All groups share one centre, and each spreads out both ways along 10 directions, with some noise.
Known rows, each followed by its group:
[ -8 -13  15   1  28  25  13  39  -4  14  18 -15 -10  17  15  18 -18  20
  -3]	Renu
[ 37 -30  -4  28 -13   8 -25 -41 -38   5   3 -23 -42 -14 -32  17 -15   8
  22]	pekun
[  1  13  16 -23  36  -5  -3  25  19 -33   0   2  26  13  28  -6  36  22
 -10]	lotur
[  3  -5  -4   6 -10 -14  17  -5  21  15  11 -27   6   3  28  35 -23  22
   8]	nurem
[ -8  25  -8 -23  16 -19 -19   4  -3  24  17  -6  51  20   9  -4  22 -14
   3]	pekun
[  8   7 -23  18 -48 -35 -36 -28  11  28 -21 -14  17 -18 -28  23 -13 -13
  19]	lotur
[-33   6  17 -19   6   4 -24  13  16  -7 -31  11   4   1 -22   6 -20  -4
  -6]	pav
[ 28  -4 -23  17  16 -27  30   5  44  14  -5  15  36   2 -12 -20   9  17
 -25]	pekun
[  3 -32  -3  21  -7  18   2 -22 -10 -21  18   9 -18  -5 -21  10   8 -17
   8]	pav
[-18  16   9 -11  10 -10   0   2  11  -4  -1  30  21   9   2  -4  -8  11
 -31]	Zun
[  9  -9   8  21  -5  19  48  23   2 -17 -14 -53 -20  14  34 -47  14 -19
  -3]	Renu
[-19  25   4 -29   0  -6 -28   7 -12   7   2 -10  22  16  35 -22  17 -15
  15]	pav
[ 54  20 -23  -8   8 -35  11  -5  -6  26  -1 -11  14 -15   4   2  15  20
   3]	pav
[ -5  10  14 -18  21 -17 -15   7   7   4  -6 -14  31  24  16 -13  20   1
   2]	lotur
[ 28   8 -19   4   7 -11 -42 -26 -19   8   6   7  18 -12 -54 -20  13 -10
 -14]	nurem
[ -6   2  -3   5   3   6 -16  20  -4   2  15 -12 -15 -14   9  -8   2   5
  14]	Renu
[ 21  11   3   3   1 -27 -17 -13 -17   8   5   4  -4 -14 -12  20  -2  17
   4]	Renu
[  5   7  -4  -2   2  29   1 -22 -28  -9  15  14 -12   9  17 -21  -5  16
 -28]	lotur
[ 23   8  -6   4   9   0 -27 -39 -25 -21  38 -17  19  23 -18 -22  35  -2
 -26]	pekun
[  5   5 -22   6   7   3 -21   5  -1  32  33  -2  15   4   3 -13 -15  19
 -10]	pav
[  1  -1  21 -18  52 -22 -10 -22  -6   0  -4  -3   1   7 -34   1   2  -5
  20]	lotur
[ 24 -10  -1  11  -6  11   0 -42 -49  16  30   6 -25  10  -6  21 -16   9
  -2]	Renu
[ 19  -2 -14  -4   3   6 -25 -24  -8   3   2  11   5  -5 -11 -24   7  22
  -6]	pav
[-11 -20   2  38  -3   4 -10  -3  21 -27  26 -10  -1   2 -38  -1   0 -11
 -18]	pav
[ -2 -21 -16  22 -25  20   4  -4  24  -7 -34  -1 -11 -18 -56   2 -34 -11
 -22]	pekun
[ -5   5 -19  -9  -3  10 -10   0 -15  33  19 -28  -6  -8  -6  26 -21 -10
  12]	lotur
[ 19 -33 -14  -1   5  22  -4 -26 -30  14  33 -29  10  26  23  11  39 -29
  40]	Zun
[  3   6 -18 -19  15   1  20 -45   1  12 -24  22  -7 -17 -46 -16 -27  -6
 -10]	Renu
[-12 -15 -23   6 -12   7  -3 -24  -1  43  19  -7   9   6 -18  23 -34 -21
   7]	lotur
[-21  23  -8 -41   6   6   9  14 -19  35  -6  42  -9 -21  20  15 -12  -4
  22]	pav
[ 56  -8   5  17  -6  -7 -24 -37 -41 -13  -9  21 -35 -19 -22  -5   4  42
 -11]	pekun
[ -7   2 -24   0 -11 -21 -20  -1  29  28   7  -5  26 -13 -11  39  -6  -7
  20]	lotur
[-10  24  31 -27  16 -39 -38 -14 -27   6 -11  -2  17  16  -6  -5  13 -14
  18]	nurem
[-51  25  -5   6 -10 -18  45  32  43 -22  17   2   6  -7   9 -11  -7 -34
 -12]	pekun
[  1  -9  15   4   8 -24  -4  -4 -14  34  -4  16  20  25   0   4  12 -23
  27]	Zun
[  6  -8  -4   9   3   8 -11  52  20  10   4 -32 -19 -24   7 -11  -6  16
  15]	Renu
[ 22  29 -15 -16   5 -18 -22  30 -33  38 -18 -11   6 -22 -38   4   4 -19
  -1]	Zun
[ -2   0 -15  -4  -3  13  18   1  -4  12   3   8   2  -3   7 -24   6 -18
   0]	pav
[-33  20  10  -5  -6 -29  -6   7   6 -11   9 -10  12   2  -1  10  15 -44
  23]	lotur
[ 29 -35  33 -11  25  12  -7 -24 -35  10 -52  26 -21  25  -9 -16  -7  19
  13]	nurem
[-28  -2   9  -5 -10  19  -5  24   1 -11 -10  12  -4  -3   4   7   1 -17
  -2]	pekun
[ -7  11   6  20 -13 -13  -8  33  27 -21 -24   8  40  22   4 -47  27 -12
 -40]	lotur
[ -4   2   2  -9   6 -10  -4  -9  19 -31 -61   1 -21 -40 -62 -39   3 -28
  12]	pav
[ 16   9 -26  -2  -5   3  -5  -9   4  11  18   5   5 -17  10   1   0  26
  -5]	Zun
[ 11 -13 -23  21 -17  25   9   5 -13 -15  30 -32 -13  -8  -4  -5  30 -30
  11]	Zun
[  9  17 -10  -4  12 -31 -20   9  22  28  19   1   1 -23  31   6 -24  60
  16]	Zun
[-20  20  -4 -17 -13  -6 -17  -7 -13  12  12 -20  -2  -7   9   3  -5 -20
  28]	Renu
[-18  18  -9  21 -35 -22 -20 -15   0  -5  57 -25   5  -5  -7   6   2 -28
  11]	nurem
[  9 -17   1   5  11   0 -28  -4  -3  36  25  -8 -15  -9  15   2 -14  17
  49]	nurem
[ -3 -13 -27  25   6  20   9   4  13  10  30   6  -3  -7 -22 -37  -6 -15
  -5]	pav
[ 12  -4   2  10  -8 -12   2 -14   7  -4 -20   4  31  23 -15 -10  13 -10
 -18]	Zun
[ 37  11 -24  -2 -12 -21  15 -20 -13   9 -25 -43   9   3   6 -40  28 -21
   7]	pav
[-14  44  -8 -16 -36  -6  19 -39 -45  -2  13  -9 -15  -5   4  21 -16 -27
 -11]	nurem
[ -8 -21 -28 -14  24  34 -13  -8  44   2  -7  -6  29  -7 -43   5  -7   0
  -9]	pekun
[ 14   1 -22   7 -17   5  -7 -41  17 -24  -3  13  18  -2 -16  -6   5  10
 -28]	Zun
[ 16 -12 -18  20  -5   1  -5 -13   0  -2  13  29  -4 -23 -33  15  -1  11
 -10]	Renu
[  7  -7 -27  13   1  20  18  -2  -4  15  40  29  -4 -17  -9   3   0   3
 -10]	nurem
[  3  26 -25   1 -17 -31 -22  -9  26  -6 -16  10  -4 -55 -41 -19   4  -6
   9]	Renu
[  4   0 -16   9   3   2   9  -8  -7  22  32   7  17  12   8  -3   0  -3
  -5]	nurem
[-28   8  13  -7  25  13  34  35   7 -13  31  18   2  12  23   8   4  -7
 -16]	Renu
[  7  -5  -7  -1  -5   8  -1   2   4 -43   2  10  19   0 -22  18  45 -21
 -17]	nurem
[ 23 -23  -7  23  -5 -20  15 -16  26  10 -26 -29 -18 -20 -28   6 -33  13
  15]	pekun
[ -5 -41  27  23  26  10   8   4  11 -22  -3   0   5  29 -28  -5  10 -14
  -1]	Zun
[ 14  29 -13   7 -23  -6 -13  19  -9   1  -1 -48   2  -7   9  -9  -2   4
 -20]	Zun
[-12  10 -15   2 -17 -25 -24  -3  20  18  -1 -16  22 -14 -12  29  -3 -14
  21]	lotur
[-17  22  -8   3 -20  -1  12  -9  -9 -21  15 -10  15  13   2  -6  12 -37
 -28]	nurem
[ 12   2 -15   8 -26  15 -28 -21 -18 -20 -13 -40 -21 -18 -30 -26  10 -25
   1]	nurem
[ -2  16  -5 -15  -4  -3 -15 -22  -1  -9  -5  10   9  -4 -14   2  -2   3
 -14]	Zun
[ 25  -2  17  -1  37  20   9   8 -31 -11   7   8 -20  12  -2 -46  13  16
 -24]	lotur
[ -3  23   5  15 -21  -7  17 -11  -4 -50  -1  16 -16 -18 -26 -22   8 -11
 -41]	Renu
[  5 -15  13  15   4   3 -12  -5  25 -46 -15 -30 -10  -8 -33  -1   5   6
 -12]	pekun
[ 14  17  11 -15  14 -15  -2  17   2 -15 -13  34  17   4  28 -12  31  28
 -17]	pekun

New rows. What belongs after each?
[  3 -25  -2  -4  12  11 -12  18  24  19 -32  -6  25   9 -19   7  -1  -4
   4]	pekun
[  3  -7   2  11  -8  24   9  13 -20  -8   2 -25  17  34  -2  -9  19 -35
 -31]	Zun
[ 12 -41 -14  10  13  33 -16  14  -2  34  -2  23   3   0 -28  10   0   2
   2]	pekun
[ -8   9 -34  27 -41  31  35  -1  -7  -9  57   3  -5  10  50 -13  12 -11
 -28]	Zun
[  4   1  12  19  -9   4 -43   3 -28 -14  31   7 -17  -7  -8  30  -1  18
 -13]	Renu
[-29  27   1   9 -30 -13  16 -28 -34   5  39 -14   4  28  24  -1 -10 -33
 -11]	nurem
[ -6   9 -15 -23   9 -22 -34 -47  21  -8 -25  25  61  17 -50   0  14 -17
 -20]	Renu
[ 21  -7 -22  13   4   0 -31  -8   3  13  10  -4  -7 -30 -40 -16  -4  10
   8]	nurem
[  5   0 -13   9 -28 -10 -23 -44   1  23  -9  10  18   8  -8  -4 -19   5
  -3]	lotur
[  4 -14   0  10  -4  14 -60  19  -8   5  23 -27  13  12  13   1  24   8
  13]	Renu
[ 13 -10  -3  18   8   8 -12   3 -18  -5  26  11   4   6 -21  -7  16  -2
 -13]	pekun
[-26   4 -14 -16  20  12   8   8   7 -10  18  31 -11 -29   4 -63  42 -45
  38]	pav
[-13  18 -30  -8 -12  -1  -3   3  11  41  -9  13  29  -3 -25  -1 -19 -26
 -13]	pekun
[-48  19   9  -6  -4   9 -11  25  20  -1  -9  -2   7   5  -5 -20 -21 -25
 -10]	pav
[-11  32   0 -12 -10 -22 -14 -22  -8  10   5   6  11   2  13   1  -9   8
   4]	Zun
[ 26  -5 -32  27  13   7  13  12  20 -12  37   9  21  -2  -8 -35  28   8
 -32]	pav
[ -9  26   7 -15   2 -25 -16 -19   0   2 -24  43  16  -9 -40   1 -18   3
 -23]	Zun
[-14   4   1   6  10   0 -34   7  24  -4   5  -4  14  -1 -23 -30  -9  -1
 -18]	pav
[ 22  -8   0   0   8   6   2   2  15  -2 -28  11  29  19 -10   8   6  25
 -35]	pav
[ -9  10  -5   3  27 -10 -13  27  21  14  37  24  16 -13 -10  21 -13  32
 -16]	pav
[ -4  14   5   3  -7  -6 -12  -9 -10  -6  -1 -18  -7   0 -13  -2 -23   5
 -21]	Zun
[-20  26  11 -25  22   4   1   1 -29  17  -3  29 -18  -5  -2 -25 -22  -3
  -3]	nurem
[ 31 -44 -11  27  19  27 -16 -22  15 -21  11 -19   4   5 -45   0  10  11
 -14]	pekun
[ 15   4 -14  -5  -3 -11   2 -20 -11  -8  13  13  17  -1 -15  38  26 -12
  -7]	nurem
[ 20  40 -27  -2 -21  -9  16  -9  -9  -1 -17 -10   2 -14  -8 -37   0  -1
 -37]	pav
[-15  21   9 -32  24  -5  20 -15 -31  36  -4 -10 -30  -5   3  18 -48   1
  18]	Renu
[-18  30 -20 -16  -1  10 -12  25  36 -22  11  45  12 -34  20   5   0  48
 -30]	lotur
[-16   4  13 -20   5  -6 -19  -1 -18   8  20   9  11   9  27  42   6  -1
  26]	pav
[ 16  -5 -27 -16  -7  34  -8 -35 -18  -1  38 -43 -22 -11  15  56 -18  22
   5]	lotur
[ 23 -11  12 -15 -10   9 -37 -17 -22 -27 -48  -8 -35 -31 -41   5  14  -1
  14]	nurem
[ 13 -20  24  15  22 -19 -19  -2  11 -19 -14   6  39  38 -19 -10  31  -4
 -12]	nurem
[  9   8   7  31 -22 -26  13   7 -10  14 -20   7  22  24  -7 -17  -1 -15
 -25]	Zun
[ 10  -4 -38   8 -19  -2  -6 -39  15  18 -12 -16   5 -18 -32  -5 -11 -21
  18]	Renu
[ 15  -9  -6   6  17 -10 -39  15  18 -14  -5  -9  22 -11 -40 -23  35  -3
  -4]	nurem
[ 31  -1 -15   3   2 -10 -13 -10   7 -10 -22 -17  34  10 -28   1  26   0
 -17]	nurem
[ 29 -21  -7  -1  33  14   3  -1  -7  15  -9  43   6  -2 -29 -19   7  20
 -11]	nurem
[-35  16  -9  -4  -3   0  12  16  13   2  17   8  12  -3  -4  -2  -2 -28
  -5]	pekun
[ -8 -18  27 -17  23  32 -26   2 -47 -24 -13  47 -25   5 -24 -43  40 -34
  13]	nurem
[ 34 -16 -18   7   3 -10 -24 -14 -20  60  -6 -29   0  -6 -38  14 -24   1
  21]	lotur
[ -1   2 -16   0  -4  18  -5  18  -4  25  15   4   8   5  15  -7  -5   5
 -14]	lotur
[ 17 -21 -16  29   5   3  -3  -1   9  14  19   0  12   5 -16 -20  -9  14
 -11]	nurem
[ 10 -60 -14  32   7  56 -11  18  11   0   3  -2  27  28 -41   2  16 -20
 -23]	pekun
[ 11  -6   8 -15  29   2 -12  -4   4   3 -24 -10  13  20 -18 -12  -2  12
 -12]	Renu
[ -6   1  36 -17  49   3 -28  54   0   3  19   7  22  29  21  21   9  32
  -8]	Renu
[ 17 -18   0   6  14  23 -11   1 -37  31  36  -8  -3  22  28  15   0  14
  20]	Renu
[  1  28 -10  -4 -13 -18   8 -15 -10  -8   4  13 -17 -31 -11 -17   4 -15
  10]	Renu
[ 10  53   1 -12   5 -46 -28 -34  -4 -23   7 -28  23   4 -10 -24  16   9
 -18]	pekun
[ -8   0   4  28 -28   2  21 -32   8 -19  10  13  14  34  15 -13 -13   0
 -40]	Zun
[-18   7  -6  -1  -5 -19  16 -40  41 -35 -28  84  53  20 -28 -19  10   8
 -60]	Zun
[ 30  -1 -22  17 -14 -10 -25 -22  17 -21 -12   7  20 -14 -30 -40  34  -3
 -13]	Renu
[ 13   1 -12  23   3  -9 -10 -34 -18  -9  43 -34   3   9 -21  -6  15 -17
   1]	pekun
[  5  23  -1  25  -6 -18 -11   4 -23  -7  18  19   3  -3 -31 -24  12 -13
 -40]	pekun
[  2  -3 -31  14 -24  10 -15  -2   8  -5  20   2  -2 -26 -10 -15  13 -13
   6]	Renu
[ 12  -4 -11  20  -9  -2   3  -4   6  -9  -6   6   0 -11 -28  -8  11  -7
 -16]	Zun
[ 29  -5  -7  28 -23  10   1   5 -17 -23   0  -8 -19 -16  -4 -18  21   3
 -19]	lotur
[ 29  29  23  19  -9 -72  -8   4  10  -1 -44 -26   3  -7 -26 -14  -6   8
 -10]	pekun
[ 20  -3  -6  20  32 -31 -13  18  25 -17  40  11  14 -19 -30  21  14  32
 -18]	pav
[ 13  22  -7 -20 -15   9   7 -35 -41 -10 -29   9 -20 -10 -32  -8  -5 -12
 -29]	nurem
[-40  21 -10 -17 -13   7 -29  11  27 -15 -10 -27  18  -9  -2 -20  13 -40
   8]	Renu
[ 23  17 -15  -1 -17  -9  -9 -25 -24  38  21 -19   8  19  38   3 -28  38
  -8]	Zun
[  5   1  -1  39 -24  11  17  25   0 -38   7 -12 -35 -23  -9 -16  -2  -2
 -25]	Renu
[ 19 -12  -5  25  -3  11   7  19   7  -7   3  21  11   6  -2 -28  27  -1
 -21]	lotur
[-29  14  52  -9  -1  -2  -3 -24 -41  -9 -30  14 -47  11  -7 -32 -40  -9
  -2]	nurem
[ 16   0  13   8  20 -11  28  -2 -17  -7   5  22 -11   8 -18  23 -14  26
 -28]	Renu
[-11  40 -18   4 -28 -27  -5  13  19  -7  18   4 -20 -56   5  -6  -9  13
   6]	Zun
[ 13   6 -22  -1   1   5  -6  11   4  18  11 -27  18   5  15 -20  14  -5
   6]	nurem
[ 31   5 -33  24 -22 -10   1 -26   5 -17   3  28   0 -38 -19 -57  44 -19
   5]	Renu
[  4  11  15 -32   6 -18  -4   6 -14   2 -19   7   6   1  19  41  15   3
  16]	pav
[ 32  -2 -31  20 -13   6 -17  33  25  -9 -11  20   0 -48 -23   3   9  35
 -24]	lotur
[ 24 -26   7  -4   2 -14  16  -2  13   1 -60 -13  10   5 -26  24   5 -12
  10]	pav
[ 11   5 -32  14  16  11   0  15   1  33  59  28  20  -3   9 -20  -3  32
 -27]	pav
[  0  11 -13   4 -10  -7  -7 -14  26  -7  28   6  -7 -19  27   0 -20  46
  -3]	Zun
[ 45 -10 -36   4 -10  14  11  -9   2 -10  -9 -20  36  10 -16   8  44  -8
 -35]	nurem
[ 23  -2 -12  11  -7  -1  28  -5  -5  -2  -3   0 -21 -21  -3 -34   9  -5
   1]	Renu
[-16  -8 -15  -1  17   9 -17  28  29   4  19  14  28  -1  -3   5  15  -7
  -1]	Renu
[-16  11  -6  -3   3  22   4  15 -13 -12  25   4 -16 -11 -14  -1   0 -21
 -15]	Zun
[ -6  -8   6  10  -6   0   3 -15   8 -42 -17  -1 -22 -17 -42  -7  10 -29
  -4]	pav
[  9  18 -19 -39  -2 -27 -43 -55   4  -4 -20  12  41  -6 -12  12  31   0
  18]	Zun
[ -1   8  -9 -10  11 -29 -30  31  35  11  -8 -21  24 -25 -21  36  10   0
  18]	lotur
[ 13  28 -20 -30   2  -6 -34 -12 -22   4 -13 -19   3 -27 -25  11  10 -17
   5]	Zun
[  2   7  -9  -1  -1 -16  -5 -19   6  -9   3  26  22  -2 -18 -11  24  -6
 -10]	Renu
[-22  27 -17   8 -26  -1  19   5  12 -12  31  24  10  -2  30 -10  -3   6
 -31]	Zun
[ 35   8 -34  -5  -2   2 -21   5   1  11   5 -23   9 -20  -8   0  15  15
  -4]	Zun
[ 24 -14   6   8  17  -8  -5 -19  -6  14 -18  16   4   9 -24  -5  -8  17
 -11]	nurem
[-29 -21  12 -16   7  35 -48  17 -27  -2  12  -3 -28 -15 -24  26  -7 -19
  29]	pekun
[-44  42  12 -11 -15 -23 -28   2 -12 -21  23  -1  -5 -15  -9  -6   3 -34
   6]	nurem
[-11   0 -13  -1  -5  11  16  20   6 -12  25  -6  23  12  30   8  33 -22
   3]	nurem
[-24   5   2   6   3  -1  -4  25  16  12  19 -21  29  28  13   3  -6 -11
 -10]	pav
[  1   4 -10   4 -15   9 -25  -9  -9   7   1 -12 -25 -30 -27   7 -24   6
   4]	Renu
[ 42   5  -3  -1  14 -22   1  -4  11   8 -29  17  28   1  10 -12  20  42
 -11]	pekun
[ -5  -9  -4   7  -4  -8  21   4  -2  19   1   1 -17 -16 -24  32 -24 -17
  13]	pav
[  5 -13 -12   5  -3  25 -42   6 -10  18  11 -37   5   4  17 -32  20 -12
  28]	Renu
[-27   6  -2   7   2   5  14  -7 -18  36  54  28 -21   8  21 -13 -30  -1
   8]	nurem
[ -9  -5 -20 -15  17  -8 -29  13  38  11  12   7  59  12   4   4  37 -15
  11]	Renu
[ -1   9  -6   3 -17 -18 -11  -6  11   8   7 -24 -14 -26  -4  24 -26  18
  13]	nurem
[ 40 -17 -27  28  -3   4  -5  -8  11  -5  -2  19  -3 -26 -35 -26  16  14
  -8]	Renu
[-19   8 -22  26 -30  21  13  16  -1 -18  29   0 -39 -38   2 -22  -1 -23
   3]	Renu
[-15   6   6  24 -26 -30  40   5  33 -10 -17 -36  -9  -8   7   3 -19 -20
  11]	pekun
